The same things were measured in two ways. Each way mixes the same 11 hidden numbers, adds some noise and spreads widely along 6 directions of its own, which tell nothing about the thing.
In the rows, zero is written as 128.
Some things both ways: the first way, then the second way.
[134 154 115 154 149 101 137 120 149 124 156 149 161 146  92 110 206  82
 140 114 122 119]
[146 136 126 120 173  91 131  96 152 100 151 154 118 152 130  96 152 119
 104]

[106  89  85 137 129 142 102  42 110  89 195 136 158 118 196 103 178 201
 111 120 122  81]
[211 125 106 146  59 157 128 154  96 101 131 130 109 148 130 132  99  93
  99]

[164 156 111  93  92 106  83 138 152  66 182 180 123 119 109 155 152 141
 188 105 129 145]
[194 112  49  96  67 113  98 107 114 139 133 132 142 193  75  73 132 105
  90]

[129 112 126 138 169 110 133 104 155 170 102 146 136 140 136 117 137 130
 107 127 133 101]
[138 139 138 107 121 130 107 145  67 117 165 158 129 121 146 119 153 154
 147]

[113 147 128 120 137 124 147 131 124 139 140 147 118 114 129 131 137 103
 106 115 105 143]
[160 103 114 114 130  61 118  86 161  65 106 174 155 159 141 146 168 115
  90]

[108 119 138 180 156 130 155 133 114 164  82 116 151 140  99 117 123 119
  98 104  95  92]
[125 138 145 140 111 155 115 123 122  51 139 152 104 118 121 111 163 133
 111]

[120 187 146  70 155 110 104 154 152 191  50 119 124 139 160 153  96 143
 127 110 110 108]
[148  88 113 144 114 149 191 122 130 249 108 131 141  75 138 170  25  92
 170]

[129 126 114 145  91 118 155 141  86 131 100 121 127 105  92 149  57 124
 124 102 100 127]
[133  74 159 141  74 166 110 108 132 126 113  87 116 105 150 141 110 159
 128]

[140  99 122 147 187 138 113 104 170 106 107 175 134 131 127 109 157 135
 106 141 131  67]
[ 99 176 106  94 203  41 119 101 184 109 118 155 142 167  95 126 126 144
 113]

[151  85 108 112 154 140 128 142 144 111 162 172 114 132 139 102 138 127
 120 129 152 140]
[133 171 157 113 123 122  57 120 110  66 138 130 146 153 181 125 189 119
 134]

[139 138 121  95 117 125 126 191 155  96 176 156 132 173 139  78 189 108
 160 147 170 152]
[142 136  90 140 124 159 140 143  97 146 139 130 123 126 127 119 120 118
 138]

[ 94 122  98 146 124  94 170 102  89 184 101 104 120 122 113 130 111 103
 130 106  87 105]
[161 147 106 111 167  92  92  86 138  93 139 186 141 176 102  84 189 124
 120]

[112 177 162 100  97 106 134 141 122 130 128  79 130 152 157 139 113  97
 142  99 140 212]
[122 106 122  95 224  63 191 111 214 197  96 120 144 150 146 158  50 115
 158]

[107 161 128 129 160  71 159 111 179 185 147 110 142 141 163 113 210 113
  70 128 108 109]
[180  96 122 104 139  94 153 125 128 148 133 162 100 156  76 117  86 112
 135]

[147  40  93 102 108 165 142 145 112  95 159  88 128 119 176  86 127 173
  88 122 162 118]
[107 161 185 149 126 143  99  95 216 108  84  89  89 118 129 159  71  72
 128]

[106 156 125 148 101 101 151 109 105 179  98 107 161 140 133 119 127 128
 130 136 117 109]
[111 122 130 154 197  98 187 117 190 145 139  94 141 152 150 132  77 131
 152]

[110 112 123 118 132 166 134 133 111 112 127  92 103 147 147  96 142  89
 153 164 169 144]
[118 127 140 132 171  83 143 106  98 128 126 160 140 112 145 175 161 149
 122]

[131  93 111 131 209  71 161 132 183 149 159 142 137 158 173  97 161 134
  45 108 117 126]
[140 142  68 102 151 133 125 145  78 166 142 145 131 150  97  93 140 151
 139]

[105 136 163 141 122 163 149 140 117  83 152 162 111 135 117 106 141  71
 114 110 138 192]
[166 140  97 105 140 148  80 147 106 122 117 176  82 166 115 116  98 150
 121]

[134 162 150 117 110 136 133 150 155 140 121 179 110 139 109 111 134  94
 132 128 169 151]
[109 136 123 171 103 111 141  91 192  54 134 148 189 107 164 137 211 110
 128]

[144  71 123 139 156  93 162  96 162 151 174 155 111 114 148 120 141 134
  60 122 130 148]
[108  63 158 129 106 153 134 131 113 178 132  66 115 140 168 137  39 142
 153]

[174 131 141 103 142 179  67 202 126  96  97 174 140 141  94 140  92 155
 196 148 148 118]
[114 154 122 118  97 165  97 158  94  99 144 121 102 128 150 124 127 121
 123]

[103 175 150 152  55 125 142  65 102 129 142 131 122  99  88 151 154  82
 156 141 124 153]
[163  93  80 182  76 129 151  71 188  97 136 153 137 150 105 110 145  78
  86]

[ 95 128 119 153 114  94 140  75 122 105 147 139 121 103 121 148 156 130
 120 137  67  94]
[183 112  58 115  86 111 111 108 119 110 102 168 140 162  64 106 149 110
  94]

[115 187 109  96 116 158  89 153 119 139 151 121 112 166 138 110 166 111
 210 130 187 135]
[183  61 127 157  87 117 178 108 134 103 149 176 116 128 132 145 117 103
  96]

[122 112  92  91 113 131 123 125 113 140 157 138 125 135 147 104 149 148
 151 135 153 109]
[172 141  62 112 118 110 124 126  97  88 155 224 129 146  88 104 179 117
 104]

[124 108 115 139 102 109 156 146 130 117 200 114 120 132 126 114 182 120
 120 142 127 144]
[133 112 165 112 129 133 125 135 152  87 104 113  92 159 111 117  97 102
 139]

Other things, the second way, with their names:
<328>: [157 176 172  80 190 104 119 190  88 106 127 137 155 128 191 151 158 150
 209]
<319>: [145 145  65 174  97 126 153  99  75 122 151 139 177 107  92 107 190 120
  97]
<160>: [135 186 145  76 208  85  93 127 132 138 110 132 107 168 120 115 104 106
 139]
<2>: [152 149  25 202  76 143 160 101  74 119 172 165 153 111 112 126 221 119
  80]
<337>: [173 146 200 164  79 173  87 110 133  73 115 115 108 113 180 146 151  49
 134]
<184>: [161 118 131 100 154  89 114 103 188 132  97 138 102 153 125 154 105 134
 132]
<464>: [146 124  81 105 152  94 137 144  80 139 143 157 141 129 126 132 123 208
 122]
<207>: [117 132 150 143 163 104 152 107 201 123 133 117 131 147 140 131 106 111
 159]
<272>: [145 144 139 100 182 153 131 167 121 170 115 143 131 113 150 128  99 151
 210]
<385>: [158 171  78 119 196  82 186 149  82 179 147 155 147 145 102 126 115 116
 155]
<284>: [113 150 111 149 133 117 126 105 179 102 121 118 167 137 174 145 139 101
 124]
<89>: [157 162  85 160 135 151 148 145  72 184 121 106 133 122 125 142 109 113
 153]
<145>: [141 181 134 126 121 157 115 154 135  90 123 135 154 107 167 128 171  89
 164]
<375>: [173 157 109 109 140  91  92 122  86 108 130 145 131 172 127 119 164 107
 111]
<430>: [146 157  92  94 154 124  83 127 103 137 150 157 112 174  95  89 135 167
 147]
<105>: [120 140 125 159 113 165 147 130  79 120 161 142 168  96 127  93 184 127
 171]
<202>: [110 124  94 133 183  60 202 124 123 116 135 145 171 149  84 109 130 139
 125]
<383>: [123 100 187  85 168  82 146 104 184 143 111 128 150 107 148 136  92 136
 162]
<433>: [163 130 109 165 159  87 165  97 171 153 115 135 165 140 177 168 121  70
 125]
<300>: [114 170 167  80 175 120 121 173 117 118 100 148 158  92 157 153 152 153
 217]
<4>: [121 106  52 192  59 153 180 107 176 111  96 133 165 114 115 143 150  57
 112]
<367>: [116  97  96 160 103 141 163 107 137 146 124  89 164 135 108 114 155 111
 151]
<159>: [174  63  93 148  36 143 124  84 124 105 140 159 122 128 137 129 127  88
  55]
<378>: [161 124  78 196  63 117 155  70 142 122 131  79 150 155  90 104 159  46
  78]
<255>: [148 152 148  99 148 144 110 123  74 195 119 112 136  82 120 125 148 142
 183]
<380>: [112 169  69 142 139 111 131 127 108 102 133  95 165 154 139 112 194 110
 117]
<391>: [ 99  97 135 133 140 120 157 113 156 157 116  96 129 125 128 139  59 128
 139]
<416>: [121  91 146 155  84 192 137 101 243 111 104  74  86 111 150 125  74  69
 113]
<138>: [116 171 106  98 162 104 111 135 146  88 119 165 118 145  99 114 152 137
 138]
<200>: [112  97 175 164 142 112 187 113 154 181 137  81 129  88 167 181  68 137
 158]
<31>: [150 145  91 128 143 141 118 121 101 131 168 149 124 158  82  65 145 148
 130]
<43>: [140  96  93 120 122  88 156 108 163 108 115 105 162 172 125 109 131 100
  97]
<46>: [ 97 120 140 153 158  97 181  92 171 117 138  97 152 127 112 110 144 103
 136]
<49>: [151 163 137 150  84 195  99 154 121  66 115 137 145 119 151 108 178  81
 168]
<236>: [125  94 161 121 112 121 141 122 160 136 108  87 141 136 156 152  67 127
 146]
<80>: [ 92 102 166 118 146  70 155 112 197  94  97 106 137 129 146 172  98 132
 124]
<368>: [112  94 137 107 143  82 163 114 107 137 137  78 127 143 117 126 100 157
 102]
<269>: [133  75 164 132 117 148 141 141 119 142 117 117  94 118 180 156  21 119
 122]
<60>: [169 117 175 146  83 169 105 105 122  81 124 142  90 100 113 122 157  87
 118]
<67>: [146 102 168 114 118 184 119 150 118 154 105  83  89 119 146 125  53 111
 160]

Some of these things the first way, each followed by its name:
[110 111 150 157 132 130 133  91  98 122 102  96 144  98 110 159 125 116
 123 116  64 128] => <160>
[122 181 107  91  97 117 122 175 114 121 150 147 149 154 147 109 142 130
 170 163 136 131] => <328>
[106 186 169  96  68  89 172 200 144 142 143 135 135 145 139 114 168 102
 105 191 111 157] => <4>
[146 128 130 137 106 123 124 127 112  90 153 156 157  97  97 152 139 136
 136 189  88 121] => <380>
[145  94 126  98  61 151 150 169 117  88 177 121 119 138 134  91 138 123
 132 135 187 177] => <138>
[154 104 126 117 157 124 123 162 133 120 148  85 152 159 172 125  88 173
  86  59 155 173] => <416>
[137 145 148 133 128 128  94 136 145  89 170 138 116 135 131 148 137 129
 151  93 133 176] => <43>
[111 153 108 148 107 115 137 158 109 133 119  84 140 152  98 116 169 100
 175 125 110  98] => <60>
[117 107 119 135 167 101 129  88 144 131 144 133 155 138 175 117 145 165
  81 114 109 106] => <145>
[128 147 111  92 122 140 116 171  83 166  81 105 147 108 128 148  90 150
 155 140  82  97] => <375>
[150 116 125 135 163 100 146  99 159 118 133 114 120  91 116 158 134 106
  72 105 101 136] => <255>
[137  68  88 116 128 116 144 119 142 120 176 130 132 128 172  94 154 176
  86 157 147  92] => <80>
[140 150  89 115 109 156  91 150  80  97  91 183 151 124  87 133  74 154
 194 111 118  73] => <464>
[126 125 146 132  77 129 147 148 148 113 131 128 129 133 116  98 183 100
 127 106 136 136] => <319>
[131 152  84 106 151 101 134 122 123 129 130 134 156 121 145 132 119 147
 106 151 106  85] => <184>
[106 184 173 134  76 154  96  72 118 109 126 108 139 108 122 152 179 102
 176 159 132 148] => <385>
[142 198 169 124  75 178  90 140 103 143  46  98 123 111  87 169  72 102
 193 140 157 140] => <200>
[104 193 162 124 134 160  96  60 135  99 143 152 119 110 131 146 175  73
 163 166 138 161] => <433>
[150 134 136 139  87 175  69  72 110  91 145 111 112  67 101 189 137 147
 183 162 122 117] => <378>
[142 116 127 122 156 157  76 123 154 101 129 155  91 144 151 132 103 152
 161 118 173 128] => <236>
